All groups share one centre, and each spreads out both ways along 12 directions, with some noise.
In the rows, 128 means zero.
Known rows, each followed by its group:
[ 87 116 122  97 129 161 128 121  60 118  92 129 128 136 113 107 137 106
  88 144 113 173 142 146  96]  (2)
[104 138 137 158 123 102 178 149 173 129 117 140 106 125  81 127 130 122
 138 171 143 160 152 100  98]  (2)
[ 98 127 100 126 116  97 125 137 122  82 112 137 138 151  85 146 143 123
 137 128 108 176 157 140 130]  (0)
[120 121 197  29 127 156 124 126  89 128  76  88 108 178 107 153  48 104
 125 106 105 150 129 165 124]  (2)
[122 117 141 135 132 141  93 119 156 116 151 138 146 114 176 160  99 135
 221 160 163 100 111  58 154]  (2)
[157 109 102 189 134 142  98 162 192  80 133 109 113  98 118 104 119 171
 169 123 108  83  80  90 126]  (2)
[ 99 118 117 119 116 124  78  80  82 164 121 124 118 135 129 138 151  99
  97 136 101 116 126  92 156]  (1)
[130 144 133 143 158 159 160 189 141 117 134 124 101 123 123 105 120 143
 154 142 156 129 122 101 110]  (1)
[157 149 112 139 126 124 127 125 149 152 159 110  81 132 110 151 168 150
 122  92 124 112 135 162  89]  (3)
[175  92 168  79  96 138 137 104 200 119 106  99 129  95 138 165 121 126
 155 160 143  79 143 128  64]  (1)
[179 153 110  98 138 168 167 163  97 107 134 127  79  96 103 124 177 131
 151 162 164 156 162 100  93]  (2)
[188 192 131  87 108 120 182 127 123 149 135 121  83 113 111 184 103 130
 134 113 138 140 150 209  97]  (3)
[ 99 139 124 112 142  50 120 140 118 118  98 126 134 148 123 178 138  43
 154 147 166 134 127 124 175]  (4)
[206 190 111 140 117  94 205 144 130 128 154 155  71  82 103 166 144 110
 140 125 177 165 140 175 118]  (3)
[111  66 176 107 124 164  99 119 125 127 122 124 115 124 166 122 144  98
 104  94 154 141 103 169  73]  (0)
[126 139 127 133 144 159 113  93 107 150 144 114 144 147 137  93  84 175
 149 136 124 113 127  87 133]  (4)
[124 165 102 141 104  79 104  97 119 138 133 116 108 107 126 154  89 113
 168 142 179 165 143 137  70]  (4)
[125 151 117 182  95 165 142  81 117 180 173 176 100  81 157 138 114 152
 106 135 113 128 104 132 119]  (3)
[112 123 146 119 145 165 149 144 134 145 111 120 129 111 159 133 130 115
 124 148 141  89  96 163  96]  (0)
[137 134 163 103 176 168 157 136  99 154 115 123  99 115 134 144 164 109
 170 167 140 120  85 113 145]  (2)
[159 194 131 119 136  62 159 114 125 148 128 119 112 120 111 184 105 115
 186 129 162 167 123 191 120]  (3)
[102 124 108 169 149  77 130 136 149 137 133 131 113 131 106 143 206  95
 142 142 158 141 126 120 108]  (2)
[144 155 162 149 158 108 185 138 127 191 112 123 112 110 128 100 117  97
  96 151 146 116  94 124 152]  (3)
[ 81 134 167 145 121  90 123 127 121 190  89 125  93  99 137 140  96  53
 117 175 156 141 100  84 124]  (4)
[162 139  99 125 141 146 112 153 134 109 148 116 108 114 128 130 147 138
 183 156 153  95 143  36 154]  (0)
[106 129 113 176 132 137 135 124 135 150 130 147 122  96 144 129 147 115
 130 172 126  90  95  90 145]  (2)
[157 158  62 132 109 146 151 143  94  56  92 116  89  92  52 117 101 143
 142 163 111 167 142 136  85]  (2)
[142 136  65 169 126  74  98 152 125  53 112 125 137 119  85 102  99 118
 179 160 140 146 139  32 185]  (0)
[122 125  68 133 108 175  67 101  84  75 132 131 132  92 144 146 119 157
 178 141 109 128 106 128 111]  (3)
[146 126 131 129 141  86  60 132 167 120 146  86 106 141 132 155 132 129
 204 102 161 114 123  90 121]  (3)
[117 141 139 119 144 106 130 129 111 140 115 120 122 136 109 135 146 118
 136 130 131 162 128 143 117]  (4)
[146 126 115 115 132 127  91 130 131 142 143  93  98 138 134 130 158 122
 123 109 144  94 138 107 109]  (3)
[167 169 145 126 139 136 139  91 116 191 139  95  70  99 132 157 133 146
 130  94 138 139  85 247  30]  (0)
[132 138 153 128 109 108 135 141 128 157 137 149 136 112 163 134 122 120
  77  79 124 156 118 211 119]  (0)
[149 164  90 143 124 125 114 101 100 120 131 119 135  97 136 128  77 157
 160 135 133 135 108 154 113]  (4)
[110 106 165  73 120 189 128 148 119 100  89 112 115 122 120 128  80 125
 163 181 128 140 141  66 101]  (3)
[148 138 102 175 131 114 135 108 131 128 147 141 113  98 133 123 125 121
 148 143 161 119 106 106 128]  (4)
[166 149 101 116 113  97 109 137 120  90 134 129 144 123 138 158 112 130
 144  88 130 135 127 185 149]  (0)
[121  78 123 120 104 183 111 170 183  83 136 121 105 136 131 136 160 140
 105 109 110  78 153 112  91]  (4)
[120 120 141 158 161 133  74  84 122 178 157 125 125 106 191 149 144 115
 197 153 160  80  61  65 164]  (2)
[190 195 121 155 156  95 174 198 168 163 152 110 113  77 158 109 125 136
 163 151 207 105 134 111 105]  (0)
[ 64 110 175 140 138 116 150 156 129 166 135 179 168 151 171 122 147  98
  84 119 125 146 125 130 187]  (1)
[167 120 225  55 146 184 188 122 155 144 149 137 128 157 134 165 141 179
 166  95 117 157 133 201 113]  (0)
[164 141 153 101 135 111 104 132 179 150 169 100 106 150 152 186 150 147
 190  88 158  96 138 141 112]  (2)
[105 170 166 114 153 108 188 145 131 188 124 132 112 144 138 161 118  88
 138 160 164 121 134 126 147]  (1)
[ 61 103 123 120 102 139 116 130 139  71 127 162 166 141 130 161 123 149
 173 137 118 184 158 152  96]  (3)
[176 149  53 183 110  64  78 136  94  66 118 137 130  80 112 106  87 108
 141 113 122 154  93 103 203]  (0)
[ 91 112 100  98 105 169  75 130 101  94 106 106 130 129 128 132 113 144
 126 129  99 131 145 137  73]  (4)
[101 110 170 128 154 147 139  92 114 161 111 126 140 116 168 114  92  99
 149 164 179 126  87 122  99]  (0)
[146 157 164 105 178 156 209 221 140 126 128 140 121 125 137 112 137 123
 162 170 178 130 141  79 156]  (1)
[155  92 122 115 137 109  79 199 176  46 104  89 135 143 117 117 117 123
 163  96 135 105 123 104 140]  (3)
[148 123 132 114 130 144 126 135 120 129 137 135  93 123 119 160 183 114
 136 125 115 127 124 121 152]  (0)
[172 128 158  69 123 126  43 100 111 155 176  81  94 154 163 136 116 142
 170  67 187 144 165 100  85]  (2)
[150 133 129 104 139 166 127 157 103 133 136 135 134 106 176 120 128 115
 134 151 146  88 122  74 176]  (1)
[167 157 137 147  93  60 154 142 171 114 119 122  51 119  69 169  75  83
 145 119 162 168 142 122 113]  (3)
[123 120 161 112 137 125 148 146 156 122 134 142 139 153 123 130 120 130
 159 149 136 126 154  60 175]  (0)
[ 91 131 145 110 128 129 157 150 147 130  87 107 117 154  94 134  92 111
 113 152 112 116 140 129 112]  (1)
[129 145  94 146 125 167 159  94 142 128 150 133 122 128 125 161 125 169
 138 136 105  71 115 171 108]  (4)
[142 112 155 120 140 197 161 168 129 135 145 145  98  92 123  94 213 162
 125 142 133 175 143 122  61]  (4)
[152 233 134 176 171  32 186 180 138 174 166 135  97 151 123 159  92 127
 161  62 179 178 101 230 157]  (1)
[147 161 177 153 126 103 161 111 143 185 139 145 154 101 156  94  56 161
 118 121 136 165 107 162 125]  (1)
[182 148 135 178 152  63 180 179 142 125 121 166 113  56 151 135 155  46
 152 159 199 137  66 109 200]  (4)
[116 150 121 113 141 139 156 154 123 117 133 136 136 131 138 148 133 134
 159 141 157 144 145 160  99]  (1)
[117 132 109 162 117 112 145 113 143 123 135 140 111 118 106 137 142 133
 121 128 135 151 133 163  80]  (4)
[175 144 141  90 118  93 129 103 138 147 101  85 101 126  83 147 119 121
 133 134 110 123 141 125 120]  (1)
[ 64 114  58 218 123 151  48 135 128  90 136 100  69 134 118  97  76 133
 130 102 141 110  89 103  54]  (1)
[161 132 118 136 135 164  96 123 121 139 161  95 111 116 125  64 132 195
 127 104 138 147 147 106  55]  (3)
[140 128 116 157 136 182 126 133 116 161 152 148 137  77 190 109 154 141
 110 149 121  67  86 104 156]  (2)
[109 118 125 145 123 113 141 151 134 107 118 149 129 105 131 122 137  94
 144 162 168 157 132 101 112]  (4)
[123 154 169 144 163  95 203 120 167 166 144 141 142 165 109 129 118 138
 152 144 154 136 136 131 150]  (4)
[169 133 115 142 120  86  90  81 122 142 136 110 103  97 116 128 139 116
 160 136 157 150 120 101 111]  (1)
[114 182 100  96 144 144 145 132  83 150 118 105 102 145 117 163 111 121
 140 147 126 107 139 147 120]  (1)
[ 91  94 113 133 149 118  88 127 115 137  92  75  86 158  83 101 175  75
  96 147 134 104 129  61 100]  (3)
[150 190  82 140  99 121 119 143 102 171 169 141 110  95 143 145 160 157
  94 111  99 130 162 146 135]  (0)
[125 111 127 122 137 169  94 115  88 131  95  95  74 118 100 105 104 108
 115 145 109 117  90  78 119]  (2)

New rows, each followed by its group:
[137 118 127 126 141 157 118 141 137 148 126  95 100 135 119 105 155 135
  92 114 112  86 122 118 105]  (3)
[120 145 120 187 125 158 214 138 117 139 135 209 120  65 142 133 151 110
 104 176 124 139  87 137 169]  (3)
[109 130 108 132 120 126 115 115 125 129 113 133 143 122 170 171  88  87
 126 145 123  46  93 124 184]  (4)
[ 62 123 123 145 135 121 149 116 122 124 112 147 134 139  99 147 161 118
 137 162 119 169 132 149 100]  (3)
[126 130 125 133 123 116 143 113 135 124 102 127 137  98 138 147 102 107
 148 163 145 117 107 145 110]  (1)
[ 84 114 175  93  99 148 143 128 131 137 115 146 131 135 139 134  82 111
 126 161 147 170 172  92 100]  (3)
[ 91 121 113 161 143 157  99 134 106 139 159 140 102 120 160 118 155 118
 145 139 169 128 119  76 110]  (1)
[ 74  91 128 114 115 133 110 150 164  96 118 125 126 160 130 157 134  90
 140 151 147  89 166  72 115]  (4)
[111 122 137 104 119 113 112 135 146 130 134 114 125 156 130 152 134 120
 134 111 139 134 160 135 100]  (3)
[114 154 102 149 154 168 148 148 113 126  95  91  66 127  74 114 104 134
 136 163 102 106  95 107 101]  (1)
[120  98 107 117  91 170  79 126 112 126 146 138 113 102 166 142 180 123
  80  99 112 115 139 153  88]  (4)
[128 160 114 106 168  90 161 139  96 133 103 120 147 133 121 152 173  95
 149 151 154 138 124 180 136]  (3)
[107  94 121 129 121 105 140 111 114  84  87 165 185 100 122 145 174  98
 128 162 105 162 109 170 153]  (1)
[101 162 137 111 115  97 114  91  88 195 117 128 120 115 160 179 114  82
 119 140 134 130 113 168 129]  (4)
[103 119 129 125 117 131 132 137 119 137 112 134 122 125 133 126 125  91
  89 144 128 116 135 109 137]  (2)
[133 132 114 149 152 119 129 144 116 150 150 157 152  93 191 136 190  95
 134 142 166  96  97 123 172]  (2)
[126 127 133 133 142 136 104 119 154 152 144 112 114 131 149 166 154 137
 161 120 119  76  97 136 126]  (2)
[140 119 177 141 143  85 149 172 191 121 123 103 122 163  87  86  95 143
 132 100 141 163 146 107 116]  (4)
[106 131 143 123 125 148 135 151 129 135 146 143 158 142 157 110 108 157
 115 109 129 148 148 150 113]  (1)
[175 150 143 137 131 106 101 128 132 178 171 123 103 113 172 138 130 120
 132  90 154 104 107 107 169]  (1)
[140 147  65 190 113 103  89  98 128 127 136 106  75  91  94 123 123 125
 146 151 137 117 116  73 100]  (2)
[131 142  91 122 129 146 114 116 111  99 141 129 121 110 124 155 151 147
 191 154 142 138 140 123  95]  (2)
[137 161 108 127 143 107 132 173 125 110 104  87  86 143  83 106  70 109
 143 141 154 125 140  76 124]  (1)
[126 165 122 113 114  99 146 115 117 138 146 141 141 125 140 156 118 130
 146 134 161 165 168 163 104]  (2)
[145 153 143 109 145 123 142 106 141 151 130 101 109 140 120 166 110 134
 174 134 143 102 118 144 115]  (0)
[129  99 181 128 156  68 147 199 181 107 111 120 124 166  84  97 159  95
 120 106 152 176 144  97 151]  (4)
[127 144 107 106 126 124  96 147 114 126 128  98  99 167 102 150 134 132
 108  82  89 112 142 148 140]  (1)
[110 119 160 132 115  61 163 182 190 117 108 132 131 159 103 134 112  86
  99 112 147 147 157 141 136]  (2)
[164 123 148 112 136 156 163 190 149  92 127 154 152 112 148 125 127 142
 138 128 106 108 111 121 197]  (0)
[173 129 155 111 125 100  99 190 133 130 105  96  72  91 113 124 150  97
 121  98 135 165 110 135 108]  (4)
[122 126  79 134 139 161 143 129 114  74 121 133 128 123 101 140 162 147
 162 155 117 123 124 145 107]  (4)
[147 166 105 153 100 105 160 122  93 161 102 131  79  85  98 104  79  77
  65 163 139 137 132  94 134]  (2)
[150 102 139 107 125 167 148  99 129 117  92 115 125  77 109 117 149 127
 162 214 138 129 129  74  78]  (1)
[ 75 128 114 213 152 126 142  98 116 164 101 137 118  93 105  85 127 121
 113 182 102 132  60 103 122]  (2)
[163 142 119 119  94 118  78 162  75 132 121 140 106  20 193 129 139  83
 119 130 175 189 110 147  90]  (4)
[134 132 119 158 160  68  87 133 140 109 128 107 114 118 122 140 140  99
 221 149 180 148  97  71 143]  (3)
[140 149 116  95 112 106 124 130  64 118  92 122 152 126 133 111  70 103
  66  88 118 163 127 216 136]  (2)
[143 142 141 156 134  56 128 100 136 157 123 119  99 118  93 128 135 101
 146 136 154 175 117 112 122]  (1)
[ 94  82 136 104 124  95 125 166 214  83 130 106 108 220  83 182 190  95
 129  95 138  87 191 118 116]  (4)
[190 155 106 114 100 133  94 138 137 117 157 111 128 121 143 136  86 184
 123  65  87 105 135 162 142]  (0)
[169 126 135 106 106 150  94 154 159 107 144 110 121 121 158 146  85 155
 142  87 116  87 126 138 131]  (3)
[105 113 146 152 150 105  93 135 159 124 110 104 120 134 117 127 111 121
 185 144 132 127  90  78 136]  (3)
[135 106 100 154 108 111  92 177 127  85 122 146 137  96 151 103 132  99
  95 107 130 136 119 107 166]  (0)
[114 106 138 154 101 193 106 130 153 127 155 167 137  95 195 151  96 156
 135 125  90  76  85 112 169]  (3)
[192 159 124 155 145 144 131 135 124 141 164 133 111  87 142 116 140 184
 151  93 120 141  84 170 131]  (1)
[138 145  65 171 148 147 116 118 109 109 143 151 123  84 151 173 190 132
 171 138 106  85  62 165 167]  (3)
[ 66 144 114 112 116  68 109 116  97 142  94 111 125 176  96 142  92  73
 102 137 132 147 168 111 137]  (1)
[162 143 109 141 158 109  85 125 138 126 150  90  76 119 105 147 176 134
 216 133 169 132 116  80  99]  (3)
[ 98 128 108 163 110 117 118 119 133 131 133 142 144 118 137 109 112 131
 108 137 127 138 137 124 109]  (2)
[118 146 156  99 124 135 146 124 141 173 116 106 111 150 117 148 103 130
 103 125  99 101 134 147 123]  (1)
[179 117 131 158 150 160 149 153 165 112 153 116  89 123  82  82 175 183
 133 108 121 141 123 112  90]  (4)
[167 139 111 110  95  52  74 146 179  77 154  94 136 161 122 156  86 152
 165  46 162 157 184 179  87]  (2)
[142 156 104 158 130  72  79  98 130 156 186 129 146 126 170 139 144 151
 167  88 171 146 136 150 114]  (3)
[158 165 128 154 138  98 139 112 117 157 126 129 126  98 143 130  78 116
 154 147 142 112  84 106 182]  (0)
[132 116 108 115 128 125  80 148 117  81 126 114 193 129 164  86  95 166
 138  98 134 141 139 154 116]  (3)
[137 114 152  86 134 165 110 198 112 113  96 114 113  94 147 123 152 107
 130 139 120 136 113 115 125]  (4)
[137 101 134 151 124  93 101  86 117 140 117 140 130  82 138 113 152  79
 144 176 165 148 108  49 149]  (1)
[165 129 138  71 155 137  97 165 116  92  88  67 134 128 126 110  94 129
 177 136 142 114 123 106 119]  (3)
[128 133  97 160  99  99 106 163 117 105 132 155 131 108 117 103 136 124
  93 114 105 167 147  98 170]  (0)
[146 145 178  90 151 151 179 164 143 162 163 149 127 152 126 155 218 170
 125  92  97 155 146 189 138]  (1)
[142 115  97 131 118 120  80 133 138  80 122  98 126 130 122 116  97 134
 148 108 139 118 130 119 101]  (0)
[144 148 121 158 119  39 113  85 118 139 134 139 148 112 115 130 126 123
 136  99 138 206 120 180 132]  (1)
[181 143 113 202 120 100  67 113 130 146 195 137 119  76 187  85  96 157
 159  77 189 158  90 107 117]  (1)
[140 152 113 168 141 119  96 109  99 166 152 115  83 125 108 110 137 147
 123  96 106 149  97 126 131]  (1)
[142 178 151 105 145  89 200 175 162 135  98 116 125 138 122 174  77  98
 150 143 155 103 122 181 142]  (1)
[128 107 141 178 118 162 136 121 178 117 159 153 146  81 173 124 127 186
 154 108 143 145  88 203  42]  (1)
[169 163  95 120 119 133 104 102  65 123 130 128 130  75 164 120  79 123
 158 149 165 139 117 115 134]  (3)
[161 122 134 148 150 124 145 171 140  92 115 133 133  91 137  94 113 119
 157 141 165 140  94 108 140]  (0)
[120 125  83 189  86  66 122 163 193 105 140 125 119 130  87  98 141 130
  69  98 132 143 181 133  75]  (2)
[134 141 177 138 142 157 166 135 162 185 140 135 127 113 159 129 108 154
 133 140 114  94  95 131 139]  (2)
[173 151 113  84 118 105  96 131  80 124 133 102 110 130 138 130 122 108
 110  81 162 156 157 168 109]  (2)
[151 157  88 161  97 123 148 148 180 156 182 145 117  99 152 145 174 157
  95 120 132  83 173 139  96]  (2)
[100 126 163 157 153 116 119 100 138 190 144 126 121 128 152 122 138 119
 148 147 156 129  96  89 127]  (2)
[121 135  87 141 129 124 103 105 119 120 115 112 109 123 128 164 115  97
 144 145 121  65  96 113 156]  (4)
[170 148  95  73 156 194  98  99  50 115 125  84  63 114 105 163 174 140
 190 140 124 123 105 136  86]  (2)
[151 153  81 197 107 153 110  91 145 164 225 169 104  97 167 164 197 193
 129  76 111 104 113 181 108]  (3)
